The same things were measured in two ways. Each way mixes the same 8 hidden numbers, adds some noise and spreads widely along 6 directions of its own, which tell nothing about the thing.
(in the rows, 128 means zero)
Some things both ways: the first way, then the second way.
[130  42 120  86 152  89 120 135 128 163 139 107 139 147  90 110 157 168
  95 136]
[147 111 122 111 110  85 190 131  92 137 110  78 164 137 137 143 158 157
 107]

[170 128 114 129 155 102 138 117 138 135 141 121 127 114 172 140 149 122
 121 150]
[139 103 134 142 128  96 120 141 137 153 114 119 124 121 131 143 111 128
 103]

[145 121 118 109 143 101 146 131 123 126 143 136 138 132 161 138 169 145
 128 151]
[133 128  99 132 103 154 110 139 117 130 161 119 123 166 136 109 110 138
 116]

[119 102 114 121  87 131 140 143 177 123 104 132 132 112 126 182  98  98
 106 146]
[145 145 123 116 116 136  93 115 107 110 120 126  97 120 129  99 149 131
 107]

[119 123 109 107 108 121 115 123 147 149 124 133 123 125 131 139 123 113
 129 133]
[154 138 105  97 148 130 105 142 132  92 121  95 163 164 122 123 188 129
 118]

[135 176  86 121 120 127 120 143 131  97 157 164 123 130 165 153 128 109
 151 122]
[120 159 134 159 134 115 103 122 145 122 106 146 114 112 114 138 142 107
 131]

[159  99 123 116 146 115 121 128 121 154 122 124 144 105 151 121 153 151
  91 162]
[155 106 120 137 114 105 142 138 120 111 136 127 117 104 122 131 106 161
 109]

[102 156 129 114 101 128 112 117 138 129 131 146 112 124 132 139 100 117
 139 138]
[151 119 150 136 130 101 113 122 127 137  97 129 116  93 102 127 123 125
 121]

[135 146 145 102 139 125 109 102 112 126 135 152 131 127 148 122 125 160
 150 169]
[120 151 126 137 120 145  84 100 138 132 160 141 129 143 113 111 134 107
 122]

[103 150 162 136 151 142 121 124 123 147 103 115 175 130  83  83 132 118
 131  86]
[137 129 141 128 123 116 112 151 122 134 128 102 145 162 121 115 130 128
 107]

[113  99  78 106  87 107 138 161 132 107 172 165  91 124 146 207 132 127
 117 141]
[109 152 116 149 121 169  80  92 167  96 161 144 124 133 140 115 181 113
 124]

[123  75  96 106 121 101 131 157 115 116 169 131 104 141 121 137 139 162
  99 122]
[ 98 160 135 157 121 111 139 104 122 146 149 139 109 129 121 134 123 108
 115]

[171 115 118 148 135 113 138 138 125 143 119  65  93 131 115  82 140 116
  81 115]
[109 163 125 163 131 136 163 137 122 123 170 122 142 157 114 130 115 119
 123]

[135 172 112 123  53 133 132 142 136 101 137 120  33 139 135 140  70 105
 126 140]
[134 162 125 176 107 130 133 111 129 121 123 171  96  73 107 136  88 128
 134]

[146 129 162 114 163 126 138 124 113 145 117 112 161 137 108  80 149 155
 135 113]
[122 149 123 114 125 125 132 135 126 123 115 121 128 148 127 128 161 132
 133]

[165  66  99 117 151 102 132 147 141 157 126  95 142 118 125 119 157 135
  78 130]
[102 177 128 148 123 163 138 113 147 102 150 130 137 140 121 122 163 112
 134]

[115 168 165 143 126 138 138 113 132 106 127 129  94 125  91 123  81 110
 135 119]
[108 138 141 151 105 103 180 152 134 149 137 111 136 138 127 149  94 126
  95]

[120 155 145 127 106 119 127 126 101 131 143 113  87 147 112 115 122 125
 142 110]
[121 113 139 135 151 102  65 123 125 149 138 124 120 168 121 112 152 114
 126]

[112 150 111 121 123 124 128 168 109 126 156 153 150 118 126 147 139 122
 130  94]
[113 141 151 156 128 115  72 134 139 112 120 149  88 136 118 109 143 126
 135]

[119 136 139 102 160 119 118 129  88 131 156 148 139 147 106  89 156 171
 140 113]
[125 110 116 136 100  91 149 155 127 147 133  99 157 167 137 150 117 141
 103]

[109 102 128 109 161 133 113 138 125 142 120 134 187 142  78  97 153 143
 126  92]
[151 148 118 154  87 158 133 129 141 111 123 117 166 116 137 129 125 139
 114]

[ 99 100 115 126 146 135 116 132 119 115 142 165 162 113 119 141 138 148
 109 113]
[119 150 139 161 121 140 107 106 162 130 159 142 126 109 122 130 111 100
  92]

[115 126 167 117 141 145 112 125 103 150 119 129 155 125  81  92 113 156
 126  98]
[158 132 113 129 123 108  98 179 115 105 122 126 108 151 123 117 102 151
 104]

[113 150 124  98 140 108  88  95 103 119 159 174 116 129 159 145 136 158
 152 189]
[158 129 151 160 138 136 102  96 130 109 127 145 115  70  92 109 129 125
 139]

[140 134 116 133 112 128 123 123 123 137 118 111 103 134 132 117 140 116
 122 126]
[140 132 109 147 126 123 164 114 141 119 140 131 157 107 121 156 134 138
 128]

[154 145 147 143 118 143 144 113 111 113 104  99  89 145 119  81 135 141
 119 127]
[152 144 110 138 148 168  82 114 128 101 134 141  98 108 124 103 143 125
 131]

Other things, the second way, with their names:
(689): [117 156 116 158 117 151 135 109 159 140 128 153 135 103 102 150 108 100
 141]
(579): [138 159 119 138 149 124 153 118 112  97 101 156 106  93 101 137 159 145
 178]
(489): [134 140 115 145 140 150 119 137 156 117 136 139 121 118 114 134 116 116
 123]
(757): [143 141 134 144 104 143 131 101 132 148 144 118 171 122 133 128 128 125
 113]
(425): [129 151 127 144 108 109 147 160 120 127 111 135 106 128 125 136  98 141
 116]
(408): [124 146 113 150 125 148  92 108 156 107 175 145 132 136 126 125 135 119
 110]
(354): [115 130 109 141 123 108  99 140 133 113 158 129 103 160 136 125 132 131
  96]
(85): [154 174  72 154  94 196 128 147 137  78 188 138 143 140 151 119  92 151
  94]
(431): [125 122 142 123 119 114 119 114 107 143 100 111 113 132 129 113 169 134
 138]
(505): [118 145 137 145 136 146 110 128 144 113 136 138 115 133 121 115 148 125
 136]
(544): [157 107 149 151 136 100  73 137 122 109  97 142  76  94 125 107 132 149
 121]
(557): [112 199 151 141 172 163 118  95 122 117 146 155  98 111  64 100 134  76
 157]
(283): [125 122 108 148  98 107 178 167 115 113 155 114 119 147 129 138  88 158
 101]
(841): [147 141 165 143 105 108 139 108 123 133  66 126 128  69 113 128 149 132
 132]
(815): [103 164 126 159  92 149 147  97 144 141 171 165 129 117  98 134  90 117
 143]
(412): [114 135 133 147 124 118 134 139 142 123 108 122 104 119 124 136 134 118
 115]
(87): [142 129 148 129 125  92 141 144 103 143 103 104 119 123 123 124 122 133
 100]
(687): [146 131 137 155 119 110 140 127 117 121 110 155 105  87 102 131 108 151
 152]
(511): [161 136 131 127 121 101 153 130 132 116 123 113 159 105 125 145 130 141
  88]
(771): [153  97 118 134  94  88 124 125 128 133 121 118 147 121 153 145 137 164
 102]
(488): [127 119 123 126 142 110  99 133 123 136 148  92 153 180 121 119 154 112
 105]
(25): [156 141 116 135 129 131 151 112 129 126 103 134 138  83 124 147 138 136
 133]
(542): [131 151 143 138 115 143 130  98 144 119 116 134 150 108 120 127 170 130
 147]
(355): [119 136 119 132 130 124  77 115 140 128  97 139  94 122 112 125 154 102
 134]
(182): [ 98 135 151 142 103 134 138  89 122 169 122 125 114 120 121 120 140 108
 139]
(60): [154 150 112 136 126 166 152 125 136 117 125 126 149 103 126 135 127 132
 131]
(650): [101 164 143 168 136 163 105  99 170 120 183 149 147 138  99 121 135  91
 133]
(474): [ 88 168 144 163 127 154 114  83 171 118 138 167 101  97 124 132 164 104
 143]
(315): [137 150 109 128 115 110 167 146 126 122 102 130 126 114 113 155 114 134
 124]
(401): [144 144 101 125 123 112 152 167 106  88 166 106 135 168 137 124 125 161
  89]
(545): [137 144 116 131 123 147 114 138 114 118 182 123 120 156 118 102  97 128
  96]
(672): [145 161  98 150 102 156 174 108 137 103 161 138 169 107 133 147 128 150
 126]
(824): [125 154 138 150 109 133 112 101 167 102 151 154 136 100 116 132 137 125
 114]
(436): [149 117 109 130 120 107  83 137 139 105 117 130 125 136 145 130 158 151
 111]
(724): [165 133 142 130 145 106  94 128 104 129 120 120 122 119 104 108 121 123
 108]
(396): [152 134 118 132 110 137 149 129 105  91 133 118 124 115 114 111 135 157
 128]
(17): [137 150 150 146 130 134 102 120 127 131 137 126 127 126 119 108 128 114
 109]
(527): [154 160 112 140 126 148 100 150 111 101 182 141 131 161 122 100  95 149
 113]
(806): [144 153 113 157  99 114 161 121 104 147 140 148 127 104 117 144  70 140
 120]
(55): [148 102 125 121 154 102  92 145 123 113 116 112 106 138 118 117 153 135
 116]
(393): [117 145 126 152 120 100 169 109 158 140 118 156 133  85 109 177 117 119
 133]
(696): [131 151 138 147 121 120 132  74 148 157 124 147 154  84 121 153 140 106
 122]
(421): [131 128  98 108 123 112 131 127 127 136  94 120 122 129 125 147 154 125
 129]
(165): [143 154 113 127 109 123 152 138  97 117 127 120 118 128 111 121 113 138
 116]
(302): [ 95 188 124 171 129 139 159 118 136 119 144 154 120 123  99 141 119 104
 147]
(734): [144  89 127 145 117  89 143 155 124 124 117 112 117 120 136 139 119 161
 110]
(217): [129 155  90 137 105 162 127 142 144 101 146 133 123 140 147 129 126 138
 111]
(741): [182 105 117 123 133 118 113 112 115 115 133 105 144 103 138 120 145 147
  91]
(549): [123 132 145 153 120  97 126 118 148 141 131 130 126 109 121 142 117 114
  91]
(258): [ 91 157 122 166 112 143 137 133 140 125 165 147 110 152 113 126 107 120
 140]
(299): [123 158 139 137 126 113 133 115 113 130 123 139 105 116 116 123 134 126
 126]
(635): [117 145 111 117 118 109 153 141  97 135 131 121 118 164 125 129 138 143
 134]
(162): [132 111 136 132 128 107 137 120 120 168 112 109 124 117 122 135 119 115
 113]
(594): [131 156 141 146 134 145 165 115 124 103 161 138 136 113 105 118 132 142
 144]
(543): [144 135 120 137 124 135 126 159 128 108 143 110 154 161 119 121 127 139
 122]
(562): [157  96 108 112 132 117  92 150 142 103 124 105 132 142 136 124 154 145
  97]
(596): [135 142 122 118 130 120 115 126 102 123 133 118 112 144 111 109 138 127
 119]
(26): [154 131 139 137 116 150  97 133 125 107 102 137 104 103 118 101 132 144
 141]
(732): [153 104 112 142 139 120 111 145 137 103 150 126 128 129 129 128 126 152
 113]
(830): [113 131 161 139 126 145 129 111 147 127 131 108 131 122 114 110 157 109
 120]
(204): [148 120 150 139 123  88 115 137 145 133 122 108 166 133 138 140 142 135
  88]
(284): [122 118 143 123 118  52 145 145 119 121 124 115 126 144 120 142 145 151
 103]
(339): [106 186 101 139 159 159 106 119 133  95 147 147 110 151  96 119 159  96
 157]
(99): [136 136 154 149 103 123 144 110 132 104 103 132 114  80 130 123 157 151
 126]
(583): [113 136 125 148 118 115 111 114 138 153 138 144 107 123 114 137 105 107
 113]
(740): [134 130 141 139 158 143 104 118 122 120 156 115 121 137 109 100 145 114
 123]
(785): [155 160 136 108 171 107  93 111 118 106 106 126 122 114 113 118 183 116
 113]
(228): [152 157 136 139 101 141 143 115 160 106 142 130 181 105 134 139 140 141
 101]
(242): [122 166 118 168 116 151 163 102 119 107 160 157 106  92 101 125 104 131
 142]
(759): [108 176 134 151 151 157 104 115 123 129 152 163  98 138  86 105 118 100
 166]
(263): [136 122 132 136 132 132 128 119 119 152 163 113 135 136 120 117 107 117
 102]
(736): [157 108 134 124 128  89 114 117 147 120 108 114 141  98 138 144 160 138
  88]
(255): [153 146 122 160 114 107 193 133 131 101 124 135 141  75 134 160 117 163
 109]
(819): [159 110 110 139 116  86 109 157 113 122 137 137 104 126 129 131  85 159
  96]
(737): [154 121 141 112 130  74 104 170 104 119  89 112 104 141 119 118 131 149
 104]
(156): [162 161  97 123 101 139 117 136 106  97 120 141 117 122 133 116 127 156
 124]

Some of these things the first way, each followed by its name:
[137 112 134 112 101 121 120 132 129 166 107 102 124 120 130 113 123 131
 108 137]
(815)
[156 133  70 121 113 115 145 189 116 130 148 127 139 122 168 120 170 129
 100 101]
(436)
[127 111 142  94 131 128 125 136 123 137 128 138 161 138 114 124 123 155
 140 128]
(156)
[103 137 126 138 102 148 155 150 139 106 123 149 135 126 108 162 123 106
 135  88]
(217)
[103 101 151 102 124 119 124 142 114 128 146 136 111 135  72 131 106 156
 115 128]
(99)
[114  89 152 147 155 135 116 105 121 153  94 100 161 125  86 105 154 126
 105 110]
(740)
[110 100 121 102 110 109 116 126 111 142 158 143  87 129 120 144 129 155
 114 141]
(55)
[108 155 168 120 128 135 110 108 114 149 114 139 157 127 112 145 119 116
 169 128]
(687)
[138 161 118 136 159 114 130 127 116 139 131 129 192 126 184 122 189 115
 151 119]
(759)
[121 143 124 130 137 148 122 137 113 114 125 148 145 121 121 103 136 146
 114 110]
(736)
[120 171 128 122 150 115 118 130 116 110 163 153 134 129 136 133 119 127
 150 122]
(204)
[ 98  79 153 101 169 107 110 102 115 146 144 150 144 127  85 128 140 171
 115 147]
(830)
[186 138 141 114 155 131 107 108 119 145 114 128 129  99 156 104 114 154
 106 188]
(824)
[125 123 107 124 109 125 126 149 134 134 135 144 148 104 155 174 126 115
 116 127]
(819)
[131 109  87 117 115 113 122 157 118 130 152 122 113 140 129 119 149 132
 107 102]
(302)
[121 171 140 134 119 129 125 130 120 139 123 110 115 134 112 100 125 107
 134 104]
(543)
[150 132 109 150 136 131 142 159 125 117 125 109 143 122 125 114 144 113
  99  96]
(255)
[165 157 124 153 110 130 140 129 113 134 116  97  84 116 146 107 138 112
 103 130]
(732)
[111 106 114 103 126  87 132 136 133 127 160 124 120 151 133 142 139 133
 131 128]
(757)
[186 170 160 133 160 132 139  93 118 102 126 141 108 117 153 138 115 138
 153 183]
(474)
[147 132 103 128 134 135 127 129 135 126 121 142 154 111 166 135 150 125
 121 137]
(583)
[161 132  99 104 126 120 137 122 151 130 124 144 133 125 182 145 151 127
 141 160]
(421)
[124 127 106 135 103 125 138 146 151 129 115 118 145 126 139 166 138  86
 129 115]
(672)
[156 103 146 115 110 125 114 101 124 139 112 103  70 131 109 120 101 144
 107 178]
(242)
[126 127 106 127 105 148 114 130 127 140 106 124 131 132 125 117 143 118
 127 105]
(339)
[196 150 173 140 156 106 127  82 133 155 101  80 109 110 157 116 114 113
 122 198]
(594)
[154 137 171 114 123 121 142 110 126 139 118 101 101 144 113 115 108 134
 146 146]
(635)
[141 157 159 113 117 138 119  95 110 128 125 142  70 124 120 108 101 155
 132 169]
(562)
[100 190 159 142 162 142 125 113 106  92 133 156 164 138 118 102 132 131
 162 106]
(17)
[125 147 131 105 129 100 124 135 117 120 168 141 109 130 141 125 107 148
 130 139]
(228)
[134 104 118 119 104 128 117 133 113 135 133 126  94 121 122 130 119 146
  99 137]
(408)
[184 171 163 122 136 135 133 111 109 127 108 105  98 133 128  86 111 138
 136 161]
(771)
[131 168  98 125 110 107 149 171 125 126 142 111 129 143 155 105 161 108
 125  97]
(542)
[142  67  86 106 136  97 121 150 139 143 150 120 153 121 156 132 148 150
  90 126]
(785)
[102 191 113 129  97 123 153 172 120  95 163 147 109 138 134 127 120 113
 140  81]
(425)
[130  91 132 110 144 118 132 121 128 111 147 155 134 125 122 170 125 152
 131 150]
(85)
[118 198 147 132 145 143 114 100 125  91 130 169 143 122 148 127 105 123
 162 147]
(511)
[128 131 160 142 158 143 123 101 132 132  93 135 181 104 130 128 134 128
 126 146]
(545)
